The first 9 rows are patterns. Each new row is the sum of 2 different patterns, raised or lowered, with some noise. Before adding, each is slid sideways (what falls off one end comes back at the other), maybe read backwards, and multiplied by a number that may be negative. Names go in the order of the patterns.
Some rows, each with the names of its patterns after it:
[  5   0  -4  -3  24   0  -1   1  -2   1   9  15  39   4 -15   4  -4  -4
   2 -11   3  11  -2 -13  -1  13   8 -32  11   4  23 -13  -4  -4 -15   0
   8   9   0  24  -4]
Q_826
[  9   0   1 -12  11   1   5 -17 -12 -12   2 -28   1 -39 -17  12  -9   8
 -15 -12  -4   2   8  -1  -3  -8   9  -7 -34   1  -4   6   1   9  -3   1
   6 -16  21   6 -19]
Q_875
[  3  -1 -33 -39  15 -23   0  14 -19 -12  -9   1 -13 -11  -3 -24 -10  19
  -4  35 -19   5  32   1  -2  -5   3 -20  -4   3  16  27 -10   3   4   3
   1  -7  17   2  14]
Q_980
[  3  -6  -7   9 -13 -10   0   7 -11   3  27  -4  18  11 -30   3   1  -5
   5  13   5 -18  16 -18   0 -30   3   2   0  28   5  -1   1  22  14  -5
  -1   0  -3   3 -10]
Q_666
[ -8  39  -2  18  -8 -21  12 -25  21   0  20  31   0  -8  -1 -21  13 -28
   5  -1   0  -3  -9  16  13  14  -3  -8 -16  -3 -39 -22   4  -2  -6  -9
 -20   0   1  14   1]
Q_455
[ -7  -4  -2   7  -3  31  13  -6  -6  -3  -1  -4   8  -4 -26  35   4  -3
 -30  -1   6   6   2  -3  39 -11   1  -6   4  -1 -13 -33  -1 -37   2   1
  -5 -17   4  -4   1]
Q_475
[ 12 -16 -11 -34  14   3  39  15  -3  -2 -15 -11  -3   9   8  10 -17  19
 -12  18   5   2   3  -8 -18   7   2   1 -24  -9   5  -5 -21 -39   5  12
 -12  18  -2  -9   5]
Q_982
[ -9  22 -15  39 -11   9  19 -12  -8  25   7 -19 -23  -4   4   0  -6   1
  -1  -4  11   9 -16   3   6 -20  -9 -20 -20   5  -8  10   1  11   7  18
   6 -39  -3  11   4]
Q_983
[ 14  -2 -16   3 -10  -7   9  -2   6  -4  -8   3  -3   1 -11 -22 -11   3
 -13  18  31  -4 -11  -8 -12   4   0 -39   0 -11  -1 -12 -16 -10 -10  10
  -4  -1 -12 -14  13]
Q_106

New rows, each followed by the names of its patterns:
[ -2  13  28  39   5  36   4  35   8 -20   0   2  14  10   6  -4  14  -6
  18   8   0   8  10 -14   6 -21  20 -15  20   5 -17  20 -47   2  16 -16
   2   0  28  -3   3]
Q_875 Q_455
[-36  -6 -31 -24  15 -19 -23 -26 -17 -30   3  -7 -12 -27 -15  29 -32 -39
 -25 -29 -16 -14 -30 -25 -28   2 -48   2 -21 -31 -21 -23  -8  -6 -17 -13
 -47 -74 -26 -35   2]
Q_666 Q_982
[ 15  19 -13  18  -6  18  30  20   9  26  17  37  35  19  23  36  44  51
  38  22  -7  20  10  35  17  23  11  61  26  20  -2   1  39  45  25  44
  61   4  33  22  20]
Q_666 Q_475
[-13  -8 -44 -19 -17   3 -62 -27   1 -49 -20 -38 -18  -8 -10   7 -11 -18
 -16 -14 -11 -29 -21   1 -45   4   5 -20 -47 -31 -44 -41 -17 -18 -29 -22
 -31  13 -40 -29 -18]
Q_980 Q_475
[ -2  12   8  14  -6 -10 -13   6  -1   6  16  30  23  19  -5  16   9  23
   7 -38  31 -24  16  -2   7  29  36  16  41 -17  26  -6  13  16  19  64
  -4  20  29  14  22]
Q_875 Q_455
[ 27  -1  24  17   4 -24   4  17  26  19  14   1 -16  -6   6  46  22  24
   7  -8  24  11  -8  25  13  12  49  41  -1   7  13  59   8   2   7  39
  24   2  12  19  -4]
Q_826 Q_982
[-28  25 -11  15 -10   0 -14  -2 -25 -10 -53  -8 -36 -12 -46 -23  24 -17
  -8 -49  -1 -12 -15  -2 -12  -9 -13   2 -27 -61  -8 -21  -2  -7   3 -14
  -5  -8 -11  10 -10]
Q_875 Q_475
[ 18 -25  13 -12  15  -1 -10  21  -2 -20  -1 -18   0 -28 -13   1  15 -18
 -53  28   3   2   5 -23 -16  -6  -5 -20 -19 -46  -5  10  31 -10   6 -39
 -45 -17  -5  15   5]
Q_980 Q_982
[ 18   5   7  29  -7  15  21  28  54   2 -17   6   9  14  11  32  20  31
  -5  19 -11 -21  22  -5  -6  29 -10  -5   5  29   8   9  23 -28   1  26
  40  41 -15  21  59]
Q_826 Q_980
[15 12 21 14 17 16 27 36 11 26  9 14 18  9 23 14  1 44 45 21 -9 23 26 25
 14 15 51 19 29  8 29 10 22 17 17 10 18 26 19 13 16]
Q_875 Q_475
[-13   5 -24 -10 -15  -7 -17 -32 -58 -47 -52   1 -13 -16 -26 -11  -7 -13
 -27 -14   0  -3 -28  11  28 -27 -21 -35  -4 -14  -2  -3 -38  15 -17 -14
 -64 -11 -12  -7  -6]
Q_826 Q_475
[ 56  19  29  21  34  15  17  31   8  17  29 -10   1  34  14  42  38  35
  26  16  28  37  23   7  31   7   4  36   3  28  46   5   7  39  27  11
  19  25  15  47  35]
Q_666 Q_106
[-26 -19 -11 -10 -18 -40  -3 -16 -28   6  -4  -9 -16 -18 -12 -15  -7 -21
 -44 -33  -3  -4   1   9   1 -14 -24   8 -16   6 -52 -11  -9 -11 -50 -20
  -9 -17   7 -13  -2]
Q_983 Q_106
[-25 -18  15 -28 -65 -11 -31 -15  -3 -22 -10 -16  -1 -41 -30 -20 -36  -6
 -20 -29 -11  -6 -18 -34 -34 -24 -17 -19 -44 -35 -34 -16  28 -25 -12 -17
   4 -32   3 -33   4]
Q_666 Q_983
[ 24  12   8  -3  10  18  28  35  -4  -6  18   8  12   9  29  11  25  11
  19 -11 -22  22  16  14  43   5   3   2  16   1   8 -19  -5   3  23   5
  39  14  19  35 -10]
Q_980 Q_475
[-38 -30  -7  -7 -25 -10  -8  -2 -26 -30 -34 -35 -64 -31 -21 -29 -12 -24
 -23  -6 -26  -1 -31 -32   5 -30 -21 -33  -9  -7 -55  -4 -15 -21  22 -54
 -19 -29 -59   1 -41]
Q_455 Q_983
[ -8  -3  11   3   5  -3   7  -8  34   4 -15  17  -5  21  17  -5  -1 -11
  -3  -9  -1 -21  -1  45  -2  -8  -7   3 -24   9 -27   0   3 -29   1  13
 -23  -9  11  18  -6]
Q_875 Q_983
[-10  19  15 -29  -6 -34  17  19 -10  21 -15   8 -25 -24  -9   8   5  48
  25  14  19   5  -9  21  21  -3  -6   3  15  11  35  16  18  24 -31  20
   3 -16  20   6   7]
Q_980 Q_455
[ -8  31  20  -5  -3  -9  -8   2  -6  -4  -4  16   6 -11 -15  -3  -4  -9
   0  18   7  -1   3 -17  -5  -4 -10  13   2   0 -23  24 -11   6 -33  23
  -3  24  37  -6   4]
Q_875 Q_666
[  6  30   8  -9  18 -48 -15   9  23   2  -4   6  53  16   0  13  23  17
 -10  28  10  63 -25  17  27  19   9   4  -4   9  26  55  41  25  25 -18
  -1   3  20  22 -12]
Q_475 Q_982
[ 27  46  29  -2 -21  -9  20  26  16  58  16  -1  18  -7  21  13  12   4
  19  61  30  62   9  26  74  59  27  38  37   9  12  17  26  58  21  29
  31  28  54   8  58]
Q_980 Q_455
[-25 -15 -10   9 -11  17 -18  33  22  -1  -1  11   4  47   1   8  -9   6
  11 -54   4 -12  33   4 -13  28 -18   2 -15 -31  -4  17  26  19  -6  27
  -6  -1   0   2  13]
Q_455 Q_475
[-16 -42 -25 -18 -35 -24  -4 -22 -24 -10 -25   4 -15 -10 -25   1 -17   0
 -24 -15 -10 -26 -32  -9 -31 -21   7 -17  11 -20  -5 -10   9 -24 -16 -23
 -15  -9  -9 -27  -8]
Q_875 Q_666
[ 13  19   0  13  55  34  21  40  -9  46  -4 -25  20  10  52  13  18  32
  19  -6   1  14  13  12  24 -23 -17   5  -6  12  27  34  34  43  -8  12
  10  45  17 -18  31]
Q_826 Q_455
[  7 -16  -9 -23   0  -2  -1   2 -16 -28 -35  -2 -24  24  29   1   3   0
 -28  -2 -21  -4 -11   4  29  -8  11 -29  -1 -18  -3  -5 -14  34   3  -9
  -8  11  -7  -3 -22]
Q_666 Q_982
[ 10   0  13  13   5  24   1   0  -3  -7  10   4  19  -2  11  20  -5  25
 -10  24 -10 -22   6  16   2  40  -6  34  10   3  -7   4   8 -18  12  -4
  17 -13  23  19  33]
Q_826 Q_455
[ 24  24  25  19   6  45  44  35   9   6  14  26  45  18  71  24   9  64
  26  34   9 -12  25   6   4  11  24   2 -17  45  15  -4  35 -25 -15  14
  26  35  44  39   6]
Q_875 Q_980
[ 18  34  51  33  20  18  -4  29 -18  18  17  44  16   0  74  17  31 -23
  16  19   0  10  18  11  10   5  19  -7  -2  25 -17 -11  20  19  33  14
  48  15  17  19  51]
Q_980 Q_475
[  1  33   4  24  49  36  25  19  37  18   9  20  26  55  28  27  26  20
 -15  27  27   4  21   3  30  46  34  45  37  26  23  12  39   5  48  52
  22  51  51  33  24]
Q_980 Q_982
[ 22  13  32  14  50  10  33  -9  -8  29 -25   2  30 -15  28   3  35  14
  -4  15 -32  18  32   3  46   3  37  51  23  17   8  37  30  17  32  37
  40  -2  10   9  27]
Q_980 Q_455
[  2 -27 -34 -15   4 -11 -40 -23 -31 -31 -16 -35 -20 -33 -35 -13 -42 -33
 -34 -35 -40 -22  -7 -19  13 -17 -60 -29 -33 -27 -19 -42 -21 -48 -12 -51
 -36 -61 -31 -14 -29]
Q_666 Q_106
[  3   3   1   6  -6  -4  12  21   7  24  18  20  22  -8 -32   6   1  27
  -5  39   3  28   3  -7  28   0  -4  27  17   9  -3  10  13   7  17  35
   9  15  24  16 -13]
Q_455 Q_983
[-13   2  16  -6  10  45  -1  -6   2   0   8  22  22  -2  30  31  18  22
   3  10  29  11  -7  18   1  19  39   9  22  11  36  33  15 -16  15  12
  -2   1  20 -30  35]
Q_875 Q_983
[ 12  36  11  18  24   5  14 -18  47  21  12  14  34  57  36   4  53  -6
  14  27  22  -1  32  24  51   5  12 -27   2  -7   4  34  28  20   6   9
   0  32  13   0  -6]
Q_475 Q_982
[ 16  31  14  20  38   1   1  32  32  16  60  -8  52   3  34  32  16 -13
  18  18  30  30  19   6   4  29  -4 -17 -19   7  32  10  21  25  20  19
  28   6   3  -8  32]
Q_982 Q_983
